There are 4 nested groupings, the coarsest first. Each group lies inside one group of the grouping before and may be the whole of it. The rows also spread widely along 10 directions, which tell nothing about the answers.
(in the rows, 128 means zero)
Some rows, each with its group in each grouping after it:
[ 53 162 158 125  80 155 138 113 119 149 120  72 113  86 114 115 126 142
 127 123 114 143  77 132 144 155 140 143 127 130 133 150 111 172  95  74] -> modo J837 J114 J640
[ 42 140 129 154 119 143 175 161 148 175 138 143  93 134  96 111 141 111
 147 147 113 157 135 188 124 185 148 113 161  82  74 155 103 118 139 126] -> norov J414 J541 J320
[ 96 159 118 129 117 134 168 156 132 116 159 185 105 140 121 111 184 101
 120  94 107  98 175 130 102 161 164 121 131  98 139  77 114  70 161 153] -> norov J61 J318 J723
[124 107 138  88 105 168 178 175 134 137  94 150 153 169 101 120 151 108
 171 137 138 108 158 153 109 189 150 168  92 105 170 149 120 119 171  86] -> modo J837 J826 J869
[104 159 179 114 133 138 136 131 122 115 140 168 106 119 121 135 187 141
 124  72 102 131 123  71  93 124 127 113 107 126 104  57  99  90 115 113] -> norov J61 J318 J453
[101 141 108 135  85  98 150 164 148 108 151 140 143 134 116 151 180  87
 160 117 115 106 146 145 121 143 140 139 153 100 117  86  87  98 172 115] -> modo J837 J114 J892
[ 83 185 106 159 108 117 102 152 110 125 161 113  92  90 140 113 151  95
 103  92 104 111 139 129 157 100 107 116 139 129 110  93 126 118 150 136] -> modo J714 J949 J467
[ 40 168 115 158 120 154 131 168 104 153 161 113  95 121 132  86 137  95
 120 119 104 128 152 189 158 145 121 122 132 104  97 136 133 121 164 114] -> modo J714 J737 J162
[ 96 174 124 130  84 147 134 148 111 155 104 101 108  76  98 142 138 108
 119 127 126 163 104 110 119 118 105 140 156 129 129 118  91 140 125 115] -> modo J40 J58 J832
[ 48 184 133 135 102 112 129 101 105 140 166  55 100  68 136 105 149 147
  96 109 126 133  66 112 172 135 132 116 149 131 117 137 115 143  97 106] -> modo J714 J6 J112
[133 131 130 133 115 123 111 177 150 137 101 157 122 130  98 151 146  97
 162 118 115 137 142 110 112 103  87 129 118 117  92 105 101 117 150 118] -> modo J40 J486 J938
[105 142 123 131 111  87 123 127 155  86 165 143 137 143 133 129 170 128
 149  98 105  74 127 111 151 131 150 118 111 118 122  97 116 108 136 110] -> modo J40 J58 J42
[125 165 104  94 110 131 176 159 103 140 125 100 123 109 110 131 171 101
 114 116 158 132 132  96 118 154 139 152 141 131 173 121 110 101 164 130] -> norov J61 J813 J439
[112 162 128 101 100 142 168 145 110 171  90  73 107  88  91 151 144 118
 118 135 154 178  90  98 116 155 130 143 153 145 145 156 105 140 132 112] -> norov J774 J332 J292
[ 93 156 111  98 102 112 179 145 105 127 150 104 138 119 119 136 183 113
 132 128 146 130 114 120 129 162 150 141 155 108 147 122  87  96 161 111] -> modo J40 J474 J101
[132 140 127 106 119 154 147 183 108 145 102 101 125 152 123 155 153  82
 151 103 130 131 144 131 130 143 136 152  96 148 140 133 140 125 183  75] -> norov J414 J541 J237
[112 119 123 106 152 132 157 199 120 168 114 136 130 144  93  91 145 109
 149 156 167 156 153 131 130 152  75 126 115 100  98 159 106  96 166 132] -> modo J714 J737 J563
[101 140 128 134 150 144 102 151 134 159 120 125  86 124 125  63 107 125
 116 117 128 107 145 135 178 140 105 113  83 137 126 183 176 141 121 134] -> modo J714 J949 J960
[ 51 162 133 181 123 117 101 145 153 158 145 128  76  99 106 115 124 124
 125 120  96 150 118 130 154 113  97  92 143 114  44 124 111 142 103 132] -> norov J414 J510 J768
[ 82 147  91 126  76 139 155 172 134 123 119 128 161 124  89 112 135 103
 151 151 128 111 154 146 125 146 123 162 126  87 149 123  89 138 153 114] -> modo J40 J486 J160
[118 135 158  89 122 172 172 161 123 166  78 142 114 121  85 119 143 136
 133 136 144 162 121  99  92 174 126 137 109 122 143 147 107 125 125 112] -> norov J360 J732 J710
[102 145 140 126  98 114 131 119 150 137 120 117 113  96 113 120 144 138
 130 120 126 121  94 103 135 143 128 127 131 125 129 132 111 137 102 119] -> modo J714 J6 J759
[110 159  89 125 118  79 169 155 128 147 160 128 100 105 111 136 180  89
 121 132 148 144 125 125 130 144 131 109 190 105 109 122  93  74 160 170] -> modo J40 J486 J938
[103 184 112 129 139 118 138 137 116 148 151 130  69  88 117  85 149 119
  76 103 138 119 136  87 143 131 123 105 139 131 139 125 137 101 121 181] -> norov J61 J813 J439
[128 142 120  88 126 133 179 160 106 162 115 109 113 124 111 139 168  99
 134 130 155 156 119 126 119 164 139 136 145 127 144 155 115  95 164 120] -> modo J40 J486 J938
[ 95 138 159 127  91  97 106  80 170 129 124  84 110  93 122 140 136 161
 144 112 110 115  52  95 159 138 142 123 121 152 120 145 124 171  72  85] -> modo J714 J737 J162
[ 94 156 110 139  96  92 130 141 153 112 144 117 130 111 108 136 161 121
 136 112 124 113 119  91 138 126 122 130 137 118 117  93  93 125 132 123] -> norov J61 J318 J723
[101 127 134 116 115 147 143 149 141 129 120 141 134 142 116  89 139 130
 143 124 123  93 146 137 135 165 137 142  90 108 152 144 134 127 136 109] -> modo J714 J6 J112
[ 80 171 148 122 129 127 160 120 113 133 169 119  81 122 145 142 191 119
 117  75 105 125 108 133 130 161 183 112 146 134 118 108 129  89 145 108] -> norov J61 J813 J439
[ 95 141 142 134 124 111 117 148 135 139 136 115 115 118 122 132 156 123
 148 113 122 138 112 122 146 125 102 117 128 123  82 122 107 121 133 104] -> modo J714 J949 J960
[100 128 125 157 154  84 113 166 164 155 150 159  82 133 109 107 144 104
 141 125 124 134 143 140 157 128  92  84 146 108  49 141 124  96 142 158] -> modo J837 J114 J892
[ 94 130 122 119  90 126 183 134 159 139 132 151 115 129 104 114 159 114
 144 139 126 110 136 158 115 196 177 134 155  97 154 143 108 106 136 137] -> modo J837 J114 J892
[133 145 115 112 150 171 136 172 106 186  95  89  68 145 130 110 114  80
 118 105 136 128 147 154 166 164 149 134  88 173 162 205 207 139 171 108] -> norov J414 J541 J320
[135 159 127 104 128 150 130 176 102 148  99 111 117 114 105 121 137 106
 118 109 143 141 138  76 124 114  92 142  93 146 141 120 130 128 145 114] -> norov J414 J541 J320
[117 135  88 167  96 118 122 183 169 136 126 163  94 144 119 129 136  54
 150 116 102  93 188 184 141 140 138 128 142 115 126 128 142 113 185 150] -> modo J837 J114 J640
[ 90 142 115 133 105 143 122 136 143 145 111  95 112 124 114 100 105 123
 137 133 122 107 116 145 174 155 140 139 102 134 151 185 153 168 124  98] -> modo J40 J58 J42
[130 132 127 127 110  95 118 162 148 113 132 131 130 139 123 144 163  98
 156 104 121 104 137 113 139 122 117 129 116 131 114 104 116 113 158 108] -> modo J837 J114 J640

New rows. What belongs after each?
[111 150 160 105 147  98 133 140 119 146 137 134 107  87  95 100 159 152
 110 125 154 160  98  48 123 115  69  99 134 118  86 111  83  98  91 150] -> modo J837 J114 J892
[ 82 167 146 123  68 165 135 111 126 140 103  99 109  85 112 149 135 126
 132 110  97 137  87 129 119 141 158 149 134 137 151 126 113 164 103  80] -> modo J40 J486 J160
[ 37 182  95 127  66 159 183 150  91 131 153  66 141 113 123 115 148 101
 119 128 121 116 129 166 145 174 173 166 137 108 167 132 109 147 158  81] -> norov J414 J541 J237
[ 69 139 173 128 172 148 112 161 109 154 145 139  99 136 122  71 138 142
 128 111 118 139 132 127 149 129  80  99  83 115  64 140 134 114 123 104] -> modo J714 J737 J162
[ 62 174 120 148  91  86 114  94 140 104 185  94 106  90 144 112 157 136
 111  96 102  84  93 117 170 131 154 115 141 130 125 105 124 134 107 119] -> modo J714 J737 J162
[101 162 131 124 126 172 137 179  91 167 118 121  83 118 123 112 142  80
 116 107 121 148 154 156 131 139 116 132 124 133 129 137 144 112 170 118] -> modo J837 J114 J892
[101 147 157 117  98 117 124 126 136 114 134 123 136 106 117 139 166 138
 143 105 113 121  99  89 119 122 115 133 117 125 114  87  92 126 114  93] -> modo J714 J737 J162
[157 123 128 103 113 100 132 151 152 102 127 151 136 149 123 138 172 106
 154 100 128  82 147  99 127 138 139 138 101 134 152 104 127  99 155 116] -> modo J837 J114 J892
[101 125 121 105  97 141 172 133 154 130 113 138 142 141 100  99 136 135
 151 147 133  96 130 137 130 190 167 148 109 104 176 163 120 134 126 110] -> modo J40 J58 J42
[107 121 153  92 155  88 138 152 122 108 162 118 153 155 123  98 172 148
 150 114 150 106 118  82 157 137 102 117  81 118  99 128 111 100 134  92] -> modo J837 J114 J640
[ 65 169 123 111 106 130 170 117 108 149 146  87 111  95 113 104 150 138
 111 134 141 138  88 126 149 170 153 128 152 117 146 157 109 126 113 115] -> modo J40 J58 J832
[122 138 135 105 114 129 178 149 143 158 104 141 115 114  86 133 157 123
 134 137 146 153 119  95  94 161 132 130 144 115 131 130  93 110 121 139] -> norov J414 J541 J320
[114 145 118 112  96 156 187 176 124 149 108 145 122 134 100 146 166  85
 144 125 129 140 155 141  88 167 153 150 142 110 147 111 101 101 171 119] -> norov J414 J541 J320
[105 150 127 122 123 114 150 147 130 142 134 141 110 110 102 121 157 122
 127 131 137 143 119 106 124 139 114 113 148 110 111 121  93 101 128 142] -> modo J40 J58 J42
[ 92 137 119 156 140 122 103 170 148 139 133 149 104 141 110  96 123 110
 143 124 111 116 153 143 161 120  95 107 107 111  84 141 134 125 142 129] -> modo J40 J58 J42
[ 98 154  88 157  68 139 121 159 167 123 109 135 115 125 109 128 120  92
 139 121  97  82 159 153 141 148 153 148 116 123 159 126 136 161 155 120] -> norov J360 J732 J710
[ 96 140 128 148 117  94 125 131 172 141 133 135  94 115 107 134 145 127
 140 119 115 129 112 108 141 135 131 103 140 126  86 129 113 127 108 134] -> norov J414 J510 J768
[ 54 143 125 133 130 165 155 172 111 146 153 138 109 154 123  67 135 105
 133 126 113 107 171 194 152 179 145 131 105  94 125 158 143 113 163 110] -> modo J837 J114 J892
[ 66 131 108 151  99 110 123 134 163 111 157 117 123 162 140 128 143 111
 165 114  90  73 130 185 179 164 178 130 114 114 122 152 143 140 157  82] -> modo J40 J474 J101
[ 72 136 116 150 123 122 139 177 152 138 133 143 122 145  95 109 135 116
 149 135 115 124 154 150 138 148 117 120 121  97  83 138 111 125 152 123] -> norov J774 J332 J292
[ 74 155 127 108 105 107 154 132 106 128 159  62 132 114 130 120 164 124
 132 120 142 125  92 123 165 155 141 135 132 128 132 144 112 128 139  85] -> modo J837 J114 J640
[122 141 103 120  64  82 155 137 170 118 116 136 155  83  79 134 159 127
 142 156 153 122 112  73 102 133 105 146 165 101 144  92  51 122 114 155] -> modo J714 J737 J563
[113 151 118 140 103 118 126 128 151 143 129 127  78 109 129 116 136  99
 117 106 114 100 131 139 150 151 157 119 137 142 149 146 153 128 129 142] -> modo J837 J114 J640
[ 63 159 113 115  97  98 160 126 121 126 161  85 141  99 108 115 159 139
 130 142 141 131  88 109 150 147 129 131 149 101 119 133  80 128 117 109] -> modo J40 J486 J938
[ 77 158 157 133 105 105 133 118 133 132 153 115 102  97 121 133 166 133
 128 107 113 140  89 108 133 135 130 110 150 122  91 106  95 119 108 110] -> modo J837 J114 J640
[ 78 150 104 125 103  88 161 165 125 144 148  96 147 100  94 120 164 114
 140 159 162 158 111 116 134 137  85 132 171  92  93 121  60 108 149 130] -> modo J714 J737 J162
[102 168 137 126  96 139 128 125 122 122 127 129 110  96 117 128 149 125
 117 104 110 119 114 100 124 126 135 129 126 131 144 100 111 129 115 117] -> modo J40 J58 J42
[ 56 155 172 160 130 159 111 147 130 131 148 186  95 127 115 104 146 132
 135  98  71 131 141 140 115 120 112  99 112  96  61  85 103 112 114 111] -> modo J40 J58 J42
[111 150 133 129  83 148 144 112 158 137 110 116  87 126 132 161 153 104
 140  87  94 107 113 146 129 175 205 142 128 153 169 135 152 141 138  94] -> norov J61 J318 J723
[ 63 147 130 139  91 123 155 137 144 136 146 131 123 112 109 117 158 122
 141 135 115 127 120 149 122 159 138 129 153  93 110 116  87 119 130 118] -> modo J714 J737 J162
[ 52 141 143 135 161 114 132 145 125 141 172 129 110 133 123  60 143 152
 127 125 128 119 126 135 171 150 103  95 106  97  72 154 122 112 118 124] -> modo J714 J949 J467
[ 80 139 139 138 104 130 133 143 150 153 114 129 117 104  98 101 128 138
 138 140 128 138 112 125 132 145 104 127 129 102 108 142 101 140 107 122] -> modo J714 J6 J759
[ 73 147 169 127  69 132 151 102 157 104 134 159 140 113 105 156 175 153
 159 110  85 119  91 114  91 151 164 134 138  99 116  71  63 126  94  83] -> modo J40 J58 J832
[ 87 136 121 127  70 111 179 137 157 141 128 121 130 109  97 142 162 110
 153 148 132 137 110 147 113 177 155 140 178  97 131 129  76 121 134 123] -> modo J837 J114 J640
[128 145 108 117 134  79 125 158 125 135 147  99 118 117 126 128 166 105
 130 117 154 126 118  94 160 118  95 116 134 140 107 128 118  99 157 133] -> modo J714 J737 J563
[ 17 157 100 166  69 124 138 146 155 113 157  96 152 123 102 100 127 132
 152 142 103  95 127 165 165 153 137 153 128  81 113 127  90 170 130  88] -> norov J61 J813 J439
[111 149 124 113 111 109 160 153 135 135 120 126 129 111  89 133 159 129
 130 131 145 142 118  86 111 144 118 129 138 116 120 118  88 113 130 133] -> norov J774 J332 J292
[ 62 120 181 122 130 129 148 130 147 154 127 128 123 124 103 117 152 162
 163 137 122 162  84 132 128 164 114 112 127  99  65 148  85 130 100  87] -> modo J714 J949 J467
[110 146  75 133 102 100 162 173 150 136 134 122 127 131 102 124 150  86
 139 138 144 109 154 133 140 154 138 138 147 108 139 132 113 115 167 145] -> norov J414 J541 J320
[ 67 152 161 126  75 168 168 121 141 149 107 121 104 113 111 159 154 132
 145 116  94 146  92 152 102 186 185 139 142 122 131 130 102 150 120  75] -> norov J360 J732 J710
[129 138  99 124 100 131 149 180 149 142  96 135 133 128  88 125 132  95
 143 139 140 120 157 111 116 139 114 150 119 116 146 128 111 131 152 133] -> norov J414 J541 J320
[ 60 126 144 169 113  82  99 109 197 143 141  96 100 129 115 143 123 146
 169 120  93 124  71 138 184 139 139 101 127 132  50 164 127 175  90  82] -> norov J414 J541 J320
[ 43 164 109 158 102 108 142 150 142  93 192 152 135 136 123  98 164 121
 130 107  92  76 159 136 140 137 145 120 122  83 101  73  99 110 138 123] -> norov J414 J541 J320
[ 83 151 143 104 114 183 189 165  92 169 117 137 105 128 110 130 166  97
 136 125 121 166 135 169  92 178 154 140 145 103 129 136 106  97 164 103] -> modo J40 J486 J938
[127 159 132  92 120 112 147 123 114 113 145 132 120 108 125 120 174 131
 109  99 134 105 114  70 124 132 141 124 116 132 156 104 116  96 122 131] -> modo J40 J486 J938
[ 97 135 140 100 129 115 169 140 117 165 130  90 110 118 109 130 162 125
 139 137 159 160  89 125 144 171 129 124 151 123 113 167 105 114 138 108] -> modo J837 J826 J869
[125 127 125 148  75 131  96 152 174 128  89 127 122 133 112 177 128  91
 180 109  86 113 124 144 133 115 131 149 113 139 118 123 127 162 148  78] -> modo J40 J486 J938
[117 149 129 126  88 102 116 146 140 103 134 118 139 114 120 145 161 110
 143 103 118 104 123  95 132 112 115 140 120 131 128  87 101 127 138 103] -> modo J837 J114 J640
[ 55 201 131 160  90 144 102 143 104 112 157 112 107  87 127 124 153 115
 106  76  84 121 130 102 133  95 111 130 122 124 106  54 102 136 128 103] -> norov J61 J318 J723
[133 144 159  97 143 105 138 126 110 133 151 105  95 134 158 162 199 112
 136  73 125 128  94 108 139 144 155 110 123 164 114 117 139  82 155  89] -> modo J714 J737 J563
[108 132 150 115 174 136 120 157 125 172 114 142  86 128 100  83 122 135
 126 127 140 153 123 108 149 131  84  96  97 125  85 177 143 118 111 134] -> modo J40 J486 J160
[148 154 122 127 112  69  99 126 154 117 131 128 111  80 115 131 158 128
 113 104 140 111 105  45 137  91  89 110 136 141 121  92 106 113 107 159] -> modo J714 J6 J112
[125 138  96 109 119  88 147 168 152 144 109 120 136 105  74 101 135 136
 126 163 178 134 123  59 138 138  78 126 127 113 128 146  89 130 122 160] -> norov J360 J732 J710
[ 65 149 187 110 167 142 137 137 104 138 155 130 106 134 125  98 162 166
 125  98 115 145 107  90 135 138 115  97  84 122  69 120 117 107 100  87] -> norov J414 J510 J768
[ 81 147 136 119 144 112 158 131 125 151 160 104  92 136 131 119 163 125
 128 108 128 130 106 131 157 169 162 105 128 131 104 156 140 109 133 110] -> norov J414 J541 J320
[ 60 171 135 125 129 138 137 154  80 154 157  78 106 105 132 108 157 115
 116 114 130 155 109 138 156 133 107 122 132 126  94 133 116 117 150  95] -> modo J714 J737 J563
[ 91 127 147 113 105  99 158 123 153 126 141 122 132 122 109 121 162 142
 150 132 134 119  99 113 133 167 144 125 134 111 118 136  95 120 112 108] -> modo J837 J114 J640
[129 144 114 127 124  95 164 164 153 131 141 181 100 133 108 147 191  99
 133 113 127 124 151 112 101 154 142 104 159 110 109  92  96  69 164 164] -> norov J360 J732 J710
[119 167 125 123 110 139 123 149 118 142 121 133  93  89 109 100 136 108
  99 110 129 125 139  96 128 120 105 127 127 132 146 114 126 120 123 153] -> modo J837 J114 J892
[ 89 173 125 146  77 161 134 136 126 146 120 138  84  86 115 119 135  99
 108 111 102 117 136 143 120 141 145 138 150 122 153 112 122 136 129 138] -> modo J837 J826 J869
[130 136 117 109 106 114 126 157 143 114 119 136 144 122 101  99 137 121
 135 126 139  92 146  86 137 127 103 144  96 120 155 118 117 128 130 129] -> modo J837 J114 J892
[132 141 101 110  48 121 171 133 170 105 107 163 156 102  88 122 155 116
 137 144 133  81 149 102  84 162 154 167 142  98 206  90  80 120 127 152] -> modo J714 J737 J162
[109 125 121 124 127 127 138 151 164 140 116 136 114 146 104 102 130 126
 147 126 129  99 141 126 148 162 139 134  98 121 136 160 142 135 135 122] -> norov J61 J813 J439
[108 129 100 127  98 140 153 160 152 163  97 120 110 136 102 136 128  86
 158 143 127 129 135 177 139 170 154 144 137 120 144 180 135 140 159 114] -> modo J40 J486 J160
[ 73 157 144 108 129 184 182 168  88 162 128 126 108 133 114 103 154 112
 122 118 125 148 145 147 109 174 147 138 115 111 133 135 122 109 152 101] -> norov J414 J541 J320
[ 81 150  95 143 100  80 137 138 152 100 176 140 132 130 121 126 169 111
 143 117 110  87 136 136 151 136 147 117 145  97 110 102 102 104 146 131] -> modo J40 J486 J160
[ 70 160 126 139  73 123 117 148 130 110 130  77 160 110 110 143 137 126
 149 116 110 117 106 101 148 109 109 156 105 124 111  96  90 173 125  61] -> norov J414 J541 J237
[121 148 138 124 124  80 132 122 154 124 140 131 100 112 113 151 171 136
 126  98 125 126  99  75 128 131 137 102 140 140 100 111 111 107 116 134] -> norov J774 J332 J292
[ 95 120  89 152 110  66 158 166 192 117 157 162 138 163 101 137 175 100
 174 136 127 101 155 145 136 163 142 119 155  82  90 110  87  91 170 143] -> norov J61 J318 J723
